The rows are grouped in 3 different ways at once. Each group adds its own fixed numbers to the row, and there is some noise. The rows also spread widely along 10 directions, which tell nothing about the answers.
(in the rows, 128 means zero)
Some rows, each with its group in each grouping after it:
[142 146 118 125 155 161 130 150 156 130 129 126 121 110 134  98 117  99
 169 155 114 133 159 121 151]  (5) Lenug j_404
[167 156 124 133 171 189  36 140 150 128  97 195 163 159 167 107 107  72
 193 170 151 135 134  90 114]  (3) Lenug j_265
[109 102 123 162  97  70 196 124 158 129 168 159  52  89  61 112  88 141
 119 119  68 134 135 170 161]  (0) zuf j_752
[151 149 121 137 121 150 143 108 106 129 132 116 106 118  80 128 149 147
 126  73 140  99 158 128 118]  (0) roniv j_812
[117 132  99 115 148 195 147 122 152 113  95 132 159 152 123 154 168 119
 123  99  71 104 127 100 150]  (2) zuf j_752
[126  79 113 135  78 116 103 108 155 129 113 143 193 127 143 155  92 153
 113  94 192 153 121 141 151]  (4) roniv j_490
[147 145 147 108 117  74 123 143 128 102 148 119 113  77 141 130 132 141
 148  72 187 134 146 127  55]  (1) Radug j_490
[140 155 160 109 141  79 117 125 110 109 147 122 112 167 117 194 112 113
 110 150  91 100 143  91 101]  (2) Radug j_404
[135  88 119 143  86  97  62 121 171 136 146 171 173 138 112 167  75 132
 140  83 185 123 117 134  84]  (3) roniv j_812
[137 126 118 126 146 168 128 128 111 117 103 154 125 139 133 119 148 124
 132 141 104 126  95 128 140]  (1) zuf j_265
[143 144 111  86 154 169 147 136 104 103 104 102 144 122 155 121 176 145
 140 112 128 126 126 116 133]  (5) zuf j_752
[173 155 109 143 130 185 157 141 117 143  58 153 111  99 150  95 193 132
 146  71  76 119 106 135  93]  (4) roniv j_265
[154 130 108 135 142 134 115 145 141 143 134 132 114 121 104 101  97 109
 190 131 130 138 138 144 126]  (4) Radug j_752
[126 108 123  87 131 104 154 149 120 119 142  82 129 115 141 123 119 138
 148 147 138 151 143 132 155]  (5) Radug j_752
[ 98 113 120 154 114 150 134 118 208 117  91 179 172 142 149 146 119 111
 103 127 100 129 128 102 156]  (5) roniv j_490
[105 144 144 150 186 200 102 120 161  91 108 183 118 140 108  65 127 106
 175 177 196 166 134 144 123]  (3) Lenug j_490
[182 142 124 151  98 131 132 106  85 163 117 124 123 136 120 153 111 146
 109  98 106 110 172 109 155]  (2) Radug j_265
[120 130 133 125 126 141 132 124 116  97 125 137 127 119 106 123 143 163
 125  99 155 129 114 151  96]  (4) zuf j_812
[154 158 132 123 155 144 135 129  87 119 120 134  90 121 109 123 165 122
 141 106 118 114 117 123  75]  (1) Radug j_752
[158 164 141 138 123  88 138 115 105 120 161 123  83 106  85 135 112 144
 131  99 139 106 153 132 119]  (0) zuf j_490
[115 110 148 154 112 112 135 111 156 118 115 170 123 135 120 134 104 133
 103 131 136 144 125 139 127]  (2) roniv j_490
[125 102 114 187  95 171 150 122 159 132  80 219 107  89 120  92 144 158
 119  59 109 146  91 180  88]  (3) zuf j_265
[109 111 125 116 113 121 146 130 162 105 135 131 148 122 132 151 124 140
 119 110 104 120 149 115 142]  (2) zuf j_812
[175 148 124 111 137 162  88 133 119 133 109 118 165 132 168 119 125 124
 177 122 160 134 184  92 134]  (3) Radug j_812
[121 155 170  98 152  87 110 139 144  66 140 153 112 146 144 145 120 107
 148 157 140 138 148  83  79]  (3) Radug j_752
[141  92  90 121 105 134  59 131 165 141 160 111 178 129 108 146  71 135
 176  90 206 123 140 142 116]  (5) Radug j_265
[188 137 113 104 110 119  78 128  99 137 118 131 174 147 167 172 102 129
 141 115 138 115 137  92 142]  (3) zuf j_265
[147 152 122 189 126 113 152 114 114 157 162 143  51 117  14 137 114 114
 134  83 104  84 114 167  89]  (1) Radug j_490
[131 111 145  90 129 118 185 124  70 102 128  90  98 100 136  91 136 169
 128 167 178 193 153 150 179]  (3) Lenug j_752
[120 130 119 119 118 158 142 121 150 102 129 122 153 131 113 148 141 143
 130  96 126 113 159 107 151]  (3) zuf j_812

New rows, each followed by its group in each grouping:
[139 120 139 137 121 110 124 133 133 120 139 142 104 121 100 117 116 135
 150 117 150 137 125 149  98]  (3) roniv j_812
[143 127 111 135 145 146 120 127 118 130 123 133 106  98  98 100 140 149
 156  84 159 124  93 186  90]  (0) zuf j_490
[135 126 132 139 127 129 114 137 133 132 122 160 134 127 139 127 111 131
 128 135 117 123 127 132 127]  (5) zuf j_812
[ 98 111 132 155 152 157  74 110 150 108 156 155 133 191  49 142  87 115
 151 163 171 120 130 145 124]  (3) Radug j_812
[181 143 114 133 132 156  89 104  73 143 138 118 119 155  84 131 115 124
 150 120 174 109 129 128 130]  (1) roniv j_265
[233 145 122 168  85 102  91 105  36 203 115 148 109 119 129 161  86 138
 107  89 134 113 138 135 106]  (1) Radug j_404
[137 149 113 141 153 161 100 144 163 134 100 174 138 164 120 178 160  86
 133  88  31  66  94  92  56]  (2) Radug j_265
[ 87  94 125 107 118 134 169 146 196  99 109 131 149  72 173 101 140 140
 138 109 141 174 154 138 147]  (2) Lenug j_490
[ 96  92 122 118 118 117 163 130 187 115 150 127 138 124 118 134  85 111
 137 170 100 153 179 106 211]  (2) Lenug j_752
[138 111 122 124 143 116 109 143 143 135 139 119 119 126 118 131  97 120
 165 135 130 136 136 155 108]  (2) Radug j_404
[124  99 120  58 169 141 113 157 123  99 122  90 150 121 172 100 144 118
 187 171 167 171 117 132 133]  (1) Radug j_752
[127 105 124 130 130 132 119 126 125 125 123 151 125 136 120 110 100 132
 144 153 155 164 127 153 139]  (4) Radug j_752
[183 157 121 134 132 138 172 139  86 159  94 137  90  93 160  93 150 130
 130 129  41 124 152 125 164]  (0) zuf j_812
[156 136 124 132 151 140 141 149 113 134 102 160  86 100 135  94 144 127
 149 118  96 138 102 156  93]  (2) zuf j_752
[ 97  96 102 144 138 145 177 133 141 134 131 130 103 138  68 135 140 128
 115 122  70 118  89 165 128]  (5) Radug j_752
[187 147 119 160 161 218  95 135 105 158  50 184 119  96 188  31 127 133
 174 145 161 176 132 167 129]  (5) zuf j_404
[182 164 139 150 106 118 205 138  86 157 101 115  71  64 151  92 141 157
 118  92  84 143 188 135 137]  (5) Radug j_404
[156 147 113  74 147 188 144 140  80 117 125  45 146  95 139  90 163 159
 162 117 193 140 185 124 166]  (5) Lenug j_812
[153 140 141  94 132  87  90 146 100 120 166 106 127 118 126 149 103 129
 144 130 170 118 137 119  90]  (5) Lenug j_812
[136  90  90 103 139 125 148 145 118 138 150  93 115 116  94 125 118 137
 162 123 118 130 100 176 146]  (2) zuf j_752
[109  62  88 120  92 112 115 147 190 131 164 131 144  63 116 103  90 153
 169  72 205 166 121 186 102]  (5) Lenug j_752
[114  96 123 115 112 104 140 141 135 116 125 130 132 124 121 144 140 143
 121 111 112 128  87 151  96]  (4) roniv j_812
[159 128 134 128  90  77  94 133 123 140 145 141 136 124 143 165  83 135
 122 109 137 120 150 109 107]  (5) Radug j_265
[125 148 117 114 157 174 149 127 113 113 113 131 129 137 110 141 177 127
 110 108 108 110 109 116 105]  (5) Lenug j_752
[124 141 138 154 117 162 120 107 143  97 128 166 120 124 112 105 112 151
 125 122 167 135 160 126 137]  (5) zuf j_265
[104 101 133 124 125 124 173 155 160 113 117 151 109  84 140  90 141 134
 143 137 106 162 126 154 121]  (3) Lenug j_812
[107  91 126 133 131 132 129 135 159 114 115 153 138 136 131 126 113 124
 141 149 122 158 113 153 122]  (3) Radug j_404
[161 168 158 140 125  87 113 131 108 112 146 163  85 127 117 132  95 124
 130 147 120 110 150 105 114]  (5) zuf j_265
[122  74  93 167  86 153 124  99 143 156 137 144 147 133  64 149 103 144
 107  81 147 116 115 161 150]  (1) roniv j_812
[130 121 131 155 137 148  67 127 174 135  99 215 168 169 163 152  87  89
 123 167  79 118 119  97 134]  (2) zuf j_812
[168 170  95 175 152 220  71 121 173 137 120 178 128 114  84  95 125 112
 203  40 169 103 164 124  78]  (2) zuf j_752
[ 77 107 144 108 121 108 147 118 167  62 136 163 120 106 119 128 148 161
 111  95 155 148 120 133  90]  (0) zuf j_752
[ 92 136 136 128 128 114 175 118 158 106 145 106 140 165  98 170 103 111
 104 175  80 112 179  85 215]  (5) Radug j_490
[191 156 121 134 128 134 103 123  97 150 131 128 104  97 120  98 114 137
 173  85 172 134 180 127 104]  (0) Radug j_752
[118  77 120 135 122 126 104 140 148 139  96 179 144 119 164 112 109 139
 127 130 145 172  87 165  98]  (5) Radug j_752
[ 85  82 144 131 119 113 149 168 204 102  78 211 130  71 211  82 146 114
 136 130  81 178 103 144  75]  (1) Radug j_812
[182 155 118 140 138 167 122 126  93 159 117 123 113 106 124 100 120 133
 146 122 151 134 160 135 136]  (5) Lenug j_404
[157 133 123 133  99 110 134 123 113 131 115 140 136 144 128 171 125 129
 105 110  86 106 119 103 129]  (4) roniv j_265
[113 110 110 116 116 116  42 140 208 109 173 158 178 138 107 170  75 102
 167 101 183 105 122 108  76]  (5) Lenug j_265
[128 108 114 175 135 138 120 122 138 135 120 203  77 123  68 108 134 113
 134  94 124 127  54 179  48]  (1) roniv j_752
[ 95 102 126 115 134 121 154 125 166 108 136 109 131 121 127 105 107 131
 144 163 138 158 166 134 198]  (0) Radug j_490
[161 124 114 113 150  93 101 143  97 154 157 103 110 146  89 157  92 118
 160 147 124 101  80 169 117]  (2) zuf j_490
[176 139 131 130 129 130  93 116  79 154 124 148 129 156 131 158  99 120
 118 147 116 116 131 110 133]  (2) Lenug j_265
[144 187 166 123 145 101 194 136  91 107 142 113  50  94 115 111 145 127
 110 153  88 126 174 111 123]  (5) Lenug j_404
[110 112 107 101 150 145 128 168 172 115 133 110 138 104 122 118 158 124
 173  92 118 115 112 146  71]  (5) Radug j_812
[168 158 144 110 159 150 139 129  43 127 100 124  90 122 147  94 158 145
 119 168 136 145 118 137 126]  (5) Lenug j_265
[122 129 132 106 151 134  95 158 166  99 146 137 131 104 143  91 108 121
 186 148 170 141 137 140 105]  (5) zuf j_812
[192 198 148 162 162 162 107 109  61 147 103 167  83 155 111 119 129 114
 126 142 115 111 157  99 103]  (5) Radug j_752
[123 108  85  98 135 163  87 138 164 119 133 123 175 117 119 141 152 139
 161  56 150  97 100 144  79]  (0) zuf j_812
[161 152 138 159 110  96 124 106 107 139 142 168  86 125  91 143 103 132
 112  88 117 112 158 114  97]  (0) Radug j_752
[161 133 108 101 131 139 119 145 140 119  94 141 152 108 170 135 173 120
 160  68 130 128 108 107  66]  (3) roniv j_752
[112 156 154 127 152 118 143 133 165  98 111 165 118 129 142 142 141 100
 116 148  82 120 131  91 108]  (2) Lenug j_490
[ 59 147 145 134 152 125 131 121 208  67 166 142 128 171  61 178 126  99
 123 133 116  90 140  93 109]  (5) Radug j_490
[169 116  89 150 128 128 115 163 155 190 140 121 120 110 108 110  88  99
 190 126  83 108 133 155 132]  (5) Radug j_812
[ 81  89 113 104 144 153 153 141 195  81 135 121 132 114 102 106 149 130
 166 110 151 151 122 150 113]  (2) roniv j_752
[118 121 125 117 144 129 127 148 149 117 126 144 122 119 136 130 128 114
 135 144 117 137 106 141  97]  (5) Lenug j_404
[168 126 125 132 100  95 181 136 106 157  98 140 104  92 159 143 148 141
 100  81  48 126 138 125 110]  (2) Radug j_752
[141 118 128 136 146 116  67 151 174 130 139 201 127 117 151 103  66  72
 185 169 151 159 126 119 110]  (1) Lenug j_752
[141 114 126 144 120 114 136 129 139 126 126 167 116 121 128 117  94 126
 141 139 124 152 133 135 151]  (3) zuf j_752
[115  84 119  97 115 163 120 120 135 104 125 115 179 120 164 100 103 149
 142 166 189 175 164 133 216]  (1) zuf j_812
[135 155 113 113 158 106 105 154 170 120 172 133 113 155  81 172 108  53
 180 142  60  78 130  78 106]  (1) Radug j_752
[ 75  67 107  88 122 180 101 120 175 102 112 125 236 151 166 152 125 147
 107 148 179 154 127 116 177]  (5) Lenug j_812
[104 113 144 124 119 115 145 126 140  95 140 156 108 114 124 120 118 123
 115 151 127 150 130 126 141]  (1) Lenug j_265
[148 161 158 134 155 151 138 121  87 126 126 136 104 152 133  94  94 111
 126 239 114 147 191 101 221]  (5) Lenug j_812
[154 117 133 160  81  88 108  91 120 130 163 157  97 107  70 126  74 162
 119  73 211 142 165 149 104]  (0) roniv j_752
[165 132 117 128 131 117  75 125 159 137 137 154 138 139 129 129  77  92
 173 136 139 129 154 101 140]  (0) roniv j_752
[189 129  98 114 103 155 111 113  93 153  99  96 180 137 143 173 141 145
 126  66 150 112 142 111 130]  (3) roniv j_404
[129 101 105 115 110  84 120 133 159 129 172 105 135 157  73 200  97 111
 139 112  86  81 107 117 126]  (2) roniv j_265
[154 157 117 157 141 192 123  94  97 126 116 156 116 147  80 119 127 124
 130 118 138 115 150 115 163]  (1) zuf j_752
[137 129 123  87 135 150 123 120 117 103 118 124 150 108 155 121 149 146
 132 106 172 147 160 103 129]  (0) Lenug j_752
[132 117  96 112 137 167 104 125 128 121 131 107 164 142 112 150 124 140
 137 111 157 113 117 139 133]  (5) zuf j_404
[163 140 120 107 156 111 133 166 107 143 117 132 119 145 140 159 140  95
 144 154  30  92  81 115 117]  (3) zuf j_812
[132 122 102  92 139 128 137 145 128 121 147  82 145 128 115 156 126 128
 142 128 111 109 119 134 146]  (5) zuf j_404
[ 99  89 121 121 117 117 199 163 180 118 136 114  96  62 134  70 129 127
 164 136  89 163 157 155 160]  (1) Radug j_812
[125 118 117 130 133 145 106 129 143 114 133 156 133 130 109 124 115 136
 135 116 160 131 114 142 113]  (5) zuf j_752
[157 123 109 112 108 116 126 140 136 139 134 112 147 136 129 158 115 114
 155 106 103 112 147 108 138]  (3) Radug j_265
[131 113 118 128 112 154 151 122 137 115  86 141 140 110 142 135 177 154
 116  61 128 138 106 143  80]  (3) roniv j_404
[125  94  97 110 110 171 142 116 137 132 121  91 173 102 134 132 135 167
 125  80 174 149 161 146 152]  (2) Lenug j_404
[160 160 119 149 137 178 145 133 117 139 111 142 107  99 113  88 139 131
 153 106 122 127 165 127 133]  (4) Lenug j_812
[114 129 129 135 146 165 139 111 118 105 120 138 114 143  86 136 147 150
 110 115 132 124 109 157 107]  (2) zuf j_404
[145 126 155 121 130  87  94 125  79 131 142 147 110 128 141 135  78 136
 111 187 173 153 121 147 115]  (5) Lenug j_404
